The rows come from 4 hidden closed curves, with some noise, and rows from the same curve form a group. Each curve winds through 8 dimensions. The rows are also pushed far along 5 directions, which tell nothing about the answers.
(in the rows, 128 means zero)
Known rows, each followed by its group:
[126 143  91  73 145 122 165 105 127 124  70 136 161 126 127 136 115 121
 151 153] => B
[128 114 117 164 136 125 161 105 110 129 105 142 166 174 114  95 173 109
 115 140] => K
[118 120 106  88 147 132 125 119 133 138 132 108 150 118 100 151  94 135
 147 129] => B
[154 136 133 154 102 130 114 143 147 149 122  95 135 134 144 107  99 136
 130 138] => C
[125 118 114  64 120 119 132  99 126 132 134 122 115  92 109 189  71 132
 137 132] => Y
[151 148 139 123 102 133 134 121 144 118 113 117 123 100 148 124 124 117
 160 128] => Y
[128 107 146 139 124 127 126 133 106 141 143 133 140 118 114 141 133 132
 114 111] => Y
[118 124 136 107 130 133 113 136 125 141 100 157 107 109 140 140 110 122
 103 152] => K
[162 160 108 120 115 112 130 124 142 100 104 109 152  82 167 136 133 123
 160 127] => K
[125  94 103 134 143 113  94  79 136 120 174  65 126 179  81 135 135  97
 158 148] => C
[124 112 119 149 105 131 121 140 140 140 108 113 164 115 108 122 120 128
 137 128] => K
[124 142 116 161 141 122 125 117 128  90 148 144 145 135 145  87 195 104
 129 117] => C
[155 148  87 174 145 135 128 119 151  94 104 123 152 106 175 110 161  99
 131 139] => B
[178 177 126 173 106 119 125 102 162 101 166 111 113 133 187  86 138 113
 135 128] => K
[142 144 146 167 108 131 128 131 140 110 196 133 105 145 129 101 151 137
 111 110] => K
[120  91 136 199 136 133 107 146 120 158  91 110 171 143 120 108 156 113
 120 127] => B
[115 148 145 126 152 143 153 181 127 137 101 186 144 117 129 114 150 132
 101 126] => Y
[134 112 108 137 174 150 138  99  93  98 142 139 131 171 122  96 190 103
 117 134] => Y
[159 147 157 135 125 141 112 174 133 143 101 153 127 101 154 110 128 113
 107 146] => C
[107 131  99 138 173 140 137  58 134 105 125 139 144 163 138  90 174 108
 145 129] => Y
[100  85  63  75 173 150 149  62  90 102 120 122 120 164  96 141 128 100
 134 156] => B
[108  57 140 113 165 132  96  90  84 160 151  92 118 196  64 143 128 118
 129 141] => C
[124 140 124 163 136 123 134 130 140 129 106 110 167 140 141  92 157 116
 163 111] => B
[131 146 182 185 107 137 114 154 141 157 109 146 154 138 150  50 160 123
 132 111] => B
[144 132 112  84 144 120 127 133 131 114 136 136 110 115 108 168 114 108
 120 159] => C
[109 114 189 189 145 141 106 166 120 171 155 119 135 157 132 106 163 150
 111 105] => K
[122 106 137 162 143 147 105 130 119 164  92 127 159 136 141  93 131 113
 114 140] => K
[133 147 123 126 164 137 107 134 144 113 165 127 128 121 135 122 141 127
 131 119] => B
[163 155  84  82  99 106 185  91 136  89  61 148 146  73 145 169 110  99
 155 149] => Y
[149 162 148 140 109 112 140 100 132  95 155 142 117 115 159 115 169 126
 143 103] => Y
[104  89  96 128 154 123 106 100 127 122 119  71 117 149 113 161 121 113
 165 132] => C
[131 152 152 121 137 143 128 127 137 136 176 145 122 119 135 113 122 141
 122 107] => Y
[151 141  94 110 100 115 147  93 140 112 112 117 143  86 145 154  95 132
 144 128] => K
[131 113 140  96 154 134 107 138 118 161  94 151 144 115 107 140 107 112
 112 152] => C
[138 145 110  79 132 123 133  88 114  97 147 152 117 107 142 131 127 134
 123 123] => B
[137 129 138 189 124 123 119 106 152 150 117  90 178 166 131  85 154 128
 154 125] => B
[149 147 121 166  86  99 103 125 178 125 149  46 117 119 157 148  92 148
 178 111] => C
[182 182 111 122 136 118 164 105 111  77 119 171 141 104 195 104 174 114
 112 132] => K
[ 93 116 137 120 137 140 125 119  99 116 172 164 102 158 112  90 155 132
 105 107] => C
[147 136 134 203 102 112  98 143 189 132 143  51 134 112 141 146 121 117
 181 113] => C
[102 103 123 103 126 107 114 114 147 135 171  77  99 158  68 182  91 139
 165 121] => B
[155 121 131 133  93 134 133 164 129 164  84 126 172  84 125 131  76 124
 120 134] => Y
[119 143 168 176 147 134 137 150 135 140 125 160 162 135 134  86 188 108
 133 105] => Y
[147 173 100  94 176 147 158  99 138  92 127 165 143 123 151 106 163 114
 129 143] => B
[107 111 120  73 163 128 139 101 104 122 154 117  96 150 104 173 120 133
 138 132] => K
[122  97  78 120 145 143 152  73 112 108 103 131 160 135 105 131 143 106
 133 140] => K
[117 114 126 107 164 140 140 108 118 139 172  97 140 176  87 137 138 148
 139 132] => B
[127 125 117 143 126 126 142 116 152 141 117  75 160 133 118 148 116 137
 173 124] => Y
[139 100 135 164 118 119 106 153 128 176  37 111 197  98 130 134 113 108
 133 143] => C
[195 184 128 132 107  95 101 121 139  74 126 127 103  81 208 127 159 110
 132 142] => C
[117 128  90 116 128 132 160  92 137 125  76 170 165 108 124 118 110 113
 127 127] => B
[123 147 174 112  86 129 116 137 131 143 142 153 103 105 144 110 106 159
 121 104] => Y
[116 130 136  63 107 126 112 132 134 144 126 161 101 108 105 132  68 123
 117 145] => C
[ 93  97 128 131 161 138 114 136 103 143 186 119 121 172  95 126 131 157
 103 110] => C
[118  95 127 137 129 123 133 151 104 158  82 126 164 158  91 117 131 109
 117 152] => K
[119 110 146 154 148 142  94 156 122 149 119 102 138 147 128 104 148 126
 136 128] => Y
[145 137 142 137  98 127 118 105 136 110 161 115  93 133 140 118 135 127
 132 131] => B
[156 137 133 103 130 132 119 122 100  95 178 132  87 124 142 133 143 137
 112 122] => Y
[121 125 104 164 150 128 152 103 142 147  69 117 185 149 143 117 142 119
 136 149] => K
[147 136 132 157 106 134 131 142 131 149  64 159 162 125 151  71 127  93
 107 157] => K

New rows. What belongs after each?
[140 124  97 121 118 128 141  68 129  92 139 126 110 132 130 130 133 102
 136 138] => K
[110  96 122 132 123 135 133 134  86 132 105 156 146 140 111 102 147 118
  97 133] => C
[131  96  76  94 119 135 150 105  99 124  71 138 143 128 114 140  98 111
 103 170] => C
[135 130 127 119 117 140 129 119 124 115 154 145 113 107 129 130 122 131
 115 119] => K
[108 103 112 145 132 120 110 119 166 143 182  59 131 150  73 168  92 142
 166 109] => B
[145 140 141 153 106 117 144 133 122 125 122 154 136 141 137  97 151 120
 106 133] => K
[126 119 155 145 129 135 127 164 100 146 110 148 145 128 134 110 152 134
 102 125] => B
[159 194 104  92 107  96 152  99 160  62 126 154 102  84 173 141 141 109
 155 132] => C
[125 131 150 165  91 121  93 179 166 177  77 120 138 110 141 116  86 122
 118 156] => K
[119 104 138 127 136 144 103 144 118 141 195 100 115 135  99 141 109 154
 119 106] => K
[116 119  74 110 138 108  98  73 155  94 125  77 101 132 132 163 112 112
 168 149] => Y
[133 135 141 135 110 129 118 119 152 145 114 116 131 138 127 107 115 124
 144 142] => B
[138 148 138 138 103 123 105 157 156 124 112 115 101  87 164 138 103 127
 147 120] => C
[181 152 117 136 128 105 111  92 127  90 108 120 129 111 178 122 166  97
 138 149] => C
[104  66 145 147 154 146 119 134  81 170 143 123 160 159  76 127 137 130
 104 114] => Y
[134 129 148 181 146 146 101 138 127 123 162 142 112 152 147  83 174 114
  94 133] => K
[118 145 163 145  76 134 118 183 135 149 100 173 134  87 149  81 111 132
 109 110] => C
[129 155 128  91 116 126 161 123 115 118  40 193 147 101 159  91 141 104
 132 139] => C
[143 147 155  98 111 141 154 155 140 152 106 170 114 100 121 146  85 134
 111 136] => C
[137 162 138 159 142 139 142 117 147 124 121 160 150 115 167  92 153 133
 128 103] => C
[100 114  98  85 181 147 151 119 126 134 114 150 159 132  82 144 119 120
 134 130] => B
[138 143  69  80 111 111 143 105 126  79  90 128  95  90 167 164  99 124
 134 147] => C
[165 136 114 118 141 105 118  86 120  95 151 117 112 122 147 162 143 125
 122 137] => C
[108 120 133 148 111 130 116 115 155 169  87 101 170 124 128 109  99 134
 161 121] => Y
[115 109 145 115 141 153 123 141 105 178 105 151 143 144 120  95  95 125
 100 138] => K
[141 146 149 144 106 112 101 171 177 134 166  93 109  99 118 168  99 141
 149 116] => B
[189 159 136 159 113 113 126 111 147 108 145 119 124 106 169 139 140 129
 122 130] => C
[136 133 136 151 125 111  94 104 137 111 131  90 108 129 161 123 147 117
 165 114] => C
[106 120 126 120 101 113 134 137 148 164  51 145 163 111 109 124  83 121
 146 127] => B
[140 126 164 124 112 138 131 128 119 152 111 159 120 120 129 119 114 130
 112 125] => C
[127 140 164 143 130 141 150 149 100 145 103 199 147 137 143  77 164 140
  80 122] => B
[123 119 166  95 106 131 113 144  98 143 154 168  85 133 114 110 108 131
  92 127] => K
[115 156 177 162 114 143 107 153 156 157 137 149 135 117 155  71 133 143
 128 101] => Y
[127 140 166 120 107 141 114 154 151 164 124 140 119 128 119 107  95 137
 124 139] => B
[133 144 148 168 133 132 126 173 156 150 134 114 156 128 127 110 133 125
 141 117] => Y
[153 148 147 143 114 112 111 113 162 127 185  88  93 123 140 162 100 155
 149 105] => C
[115 101 129 121  80 102 109 141 135 154 102  98 135 115  96 161  79 141
 137 136] => K
[ 84  83 136 168 138 134  94 134 124 174 103 110 160 169  95  90 128 123
 131 124] => Y
[123 118 117 118 141 117 139  75 120 103 136 128 116 161 109 130 160 112
 145 132] => B
[114 132 139  85 113 101  85 122 137 125 177  97  75 116 129 174  87 168
 134 123] => K
[117 149 180  89  90 136 127 186 136 177  73 146 133  76 144 136  78 170
 135 121] => Y
[121 121 130  89 149 136 128 140 103 129 148 128 133 128 109 136 128 142
 130 117] => K
[150 136 152 152 143 139 121 119 109 125 119 138 135 160 149  71 181 107
 124 137] => C
[103 111 177 119 137 155  97 180 108 163 152 179  88 138 112 106 118 133
  68 136] => K
[119 105 140 140 113 147 118 147 136 157 120 107 108 135 113 133  88 132
 132 129] => C
[157 163 110 132 112 123 134 100 162 109  98 100 148  89 175 125 122 113
 176 127] => K
[141 181 154 149  87 116 121 179 155 116 106 175 143  68 172  88 147 114
 124 115] => C
[145 128 150 168 106 128 129 139 145 133 141  80 133 138 122 135 147 125
 154 131] => B
[137 124 116 140 113 131 116 154 159 150 127 108 119 119 123 145  75 119
 117 154] => K
[153 130 127 145 121 144 124 130 130 131 113 117 121 136 149 106 123 118
 122 146] => C
[132 158 117 155 121 134 159 156 150 119 117 147 141 109 153 114 129 131
 124 115] => B
[131 144 174 162 151 150 126 127 112 137 134 140 158 140 159  73 196 134
 135 101] => Y
[127 116 117 122 129 147 138 105 129 112 195  91  94 157 104 147 126 136
 135 131] => B
[ 80  87 163 131 138 136 103 161 135 188 144  98 133 135  73 163  93 139
 144 114] => Y
[137 105 132  86 114 120 123 101 115 151  84 134 122 118 110 155  85 117
 128 151] => C
[ 81 107 123  71 162 137 113 113 129 128 148 115  83 142  96 172 107 142
 143 135] => Y
[ 90  94 121 160 145 138 135 147 144 168 111  91 178 157  75 128 115 126
 162 110] => B
[167 149 109 118  96  95 114 126 158 111 105 107 142  97 135 144 113  93
 150 164] => C
[ 99 118 177 140 141 153  96 191 128 178 172 139 142 123  97 101 111 154
 115  87] => B
[142 138  66  53 153 116 163  92 108  85 116 153 117 135 118 154 118 110
 114 168] => K
[132 121 133 116  90 130 114 124 149 134 158 100  84 128 114 150  80 135
 131 143] => B
[137 130 127  56 103 130 126 122 112 108 126 136  74  96 130 165  90 143
 127 139] => Y
